The same things were measured in two ways. Each way mixes the same 5 hidden numbers, adds some noise and spreads widely along 2 directions of its own, which tell nothing about the thing.
(in the rows, 128 means zero)
Some things both ways: the first way, then the second way.
[144 103 107 122  99 116 146 124 116 136 113 134 174  73 159 149]
[124 134 148 150 126  93 186  85  89 131 139 141 168 119]

[126  97 130 126 152 122  86 172 132 111 140 137 106 142 104 121]
[165 108  77 133  71 126 107 100 107 149 143 120 138 135]

[121 101 138  71 160 127 126 164 121 159 151 135 134 147 132  87]
[144 110 118  43 102 109  89 101 121 202 114 134 119 144]

[104 155 139 178 129 108 134 133  87  92 104 135 109 127  86 164]
[112 126 119 169 173  75 173  60  74 145 129 177 139 122]

[127 122 114  68 130 116 189 147  84 199 103 153 172 103 162 122]
[111  92 135  73 130  91 160 107 104 191  96 192 113  97]

[116 133 155 148 137 133 120  95 126 100 158 100 125 141  92 113]
[131 124 143  82 166 137 113 103 127 161 127 106 125 150]

[133 140  87 112 110 119 169 120 156 156  72 161 116  93 159 134]
[ 88  97 113  85 133  77 167  86  93 124 128 171 146 133]

[143 117 110  87 106 116 163 128 116 162 129 130 185  85 161 132]
[129 120 135  92 110 141 177 153 139 152 121 147 128 103]

[105 143 142 109 156 117 128 151 107 133 137 132 104 150 100 118]
[147 116 105  60 142 106 107 101 126 189 113 166 109 137]

[117 131 115 135 145 136 141  94 104 172  98 171  83 141 110 114]
[110  88  94  40 127 128 129 116 125 123 138 155 113 131]

[143  97  93  98 125 132 128 122 144 171 116 156 128 107 155 110]
[133  98 106  50  84 134 124 131 129 121 137 127 154 143]

[117  95 148  72 147 112 168 173  71 168 124 135 178 120 156 118]
[165 110 101 102 113 136 117 122 123 209 107 159  91  93]

[106 113 161 109 143 116 133 164 108 100 144 100 150 131 119 126]
[162 154 137 105 160 103 113  77 110 216 107 154 126 148]

[113 108 136 136 161 139 100 122 140 128 129 142  73 162  95  91]
[142  99 100  46 111 117  79  76 111 145 147 110 135 178]

[131  78 137 115 123 124 134 134 121 136 135 117 166 105 157 116]
[159 135 126 122 108 142 123 116 125 157 148 108 137 144]

Other things, the second way, with their names:
Z_789: [149 150 112 119 157  91 109  77 103 165 126 159 153 170]
Z_318: [151 149 130 177 146 115 143  79  95 174 135 127 140 132]
Z_420: [121  67  95 105 138 141 126 107 120 152 142 135  76 107]
Z_119: [108  79 145  50 101 125 126 114 125 115 153  88 146 154]
Z_284: [130 105  94 109 142 144 130 107 120 116 156 118 115 147]
Z_66: [112  85 157 108 136 115 121  88 109 179 135  89 109 118]
Z_911: [165 154 116 189 155 130 144  88 106 180 126 134 126 124]
Z_133: [122  82 107 114 107 124 136 100 109 137 143 122 120 117]
Z_950: [ 95  91 155  93 189 106 149  82 102 164 122 133 105 123]
Z_641: [136  73  73 119 102 120 106  63  99 138 164 112 119 136]
Z_965: [131 154 127 141 188 121 189 119 122 139 130 180 143 123]
Z_940: [141 140 142  99 118  82 153 105 105 209  97 188 138 105]
Z_691: [147 117 119 118  99 106 142 112 112 168 128 142 130 115]
Z_265: [153 147 129 108 131 107 102  80 114 173 135 117 161 180]
Z_926: [191 154  80  93 138 150 104 131 147 171 115 167 118 157]
Z_72: [141 130 142  86 138 129 132 131 141 167 123 138 135 135]
Z_565: [145 144 166  86 169  91 110  88 118 252  96 152 120 141]
Z_6: [161 139 132  99 137 125 104 101 123 203 116 127 122 144]
Z_839: [145 156 138  92 124 130 145 130 135 151 131 125 162 155]
Z_528: [160 150  77 140 156 130 127 100 112 138 143 165 141 151]
Z_480: [127 133 183 124 142 105 134  92 111 196 123 115 135 131]
Z_759: [142 122 102  93 116 117 129 112 115 138 139 143 142 142]
Z_663: [138  80 112  92 112 154  89 101 124 140 163  58 113 138]
Z_604: [181 147  97  74 114 125 108 128 136 215 100 166 122 133]
Z_723: [136 118 137  98  77 120 152 133 122 162 122 136 152 109]
Z_898: [148 151 116  94  77  88 131  97 107 157 127 146 186 157]
Z_78: [122 134 129 155 157 102 174  81  98 146 129 156 143 124]
Z_640: [152 153 145 158  90  93 135  76  97 165 137 116 171 139]
Z_917: [146 118 114  54 116 117  80 105 131 168 131 124 132 164]

Some of these things the first way, each followed by its name:
[129 113 112 135 135 125 128 130 114 149 115 152 114 122 122 128]
Z_759
[129 112 148 107 124 122 121 141 130 106 182  88 173 116 124 116]
Z_480
[115 101 156 103 140 120 131 152 121 119 149 108 155 129 129 114]
Z_6
[112 123 132 166 123 111 137 146 142  84  82 128 106 107 128 152]
Z_528
[155  95  98  78 119 126 126 155 109 175 150 141 177  98 152 125]
Z_723
[ 98 134 146 148 154 130 148 101  74 151 111 144 104 152  97 111]
Z_420
[121 113 137  78 146 108 119 197 113 127 155 127 147 137 119 123]
Z_604
[129 125 118  72 131 106 132 192 104 140 151 128 168 120 129 137]
Z_940
[130 120 129 103 120 120 140 126 130 130 144 112 158 107 142 123]
Z_72
[129  99 125 113 142 118 115 151  72 162 141 156 144 125 117 130]
Z_691
[105 117 147 137 150 115 118 162  84 121 127 141 113 147  99 136]
Z_926
[107 106 147 157 144 115 113 143  93 107 113 136 110 139  97 137]
Z_789
[112 109 137 126 146 128 124 141 167 103 104 130  86 138 128 103]
Z_641
[137 105 106 133 143 127  75 160  84 151 146 169 117 133  99 142]
Z_898
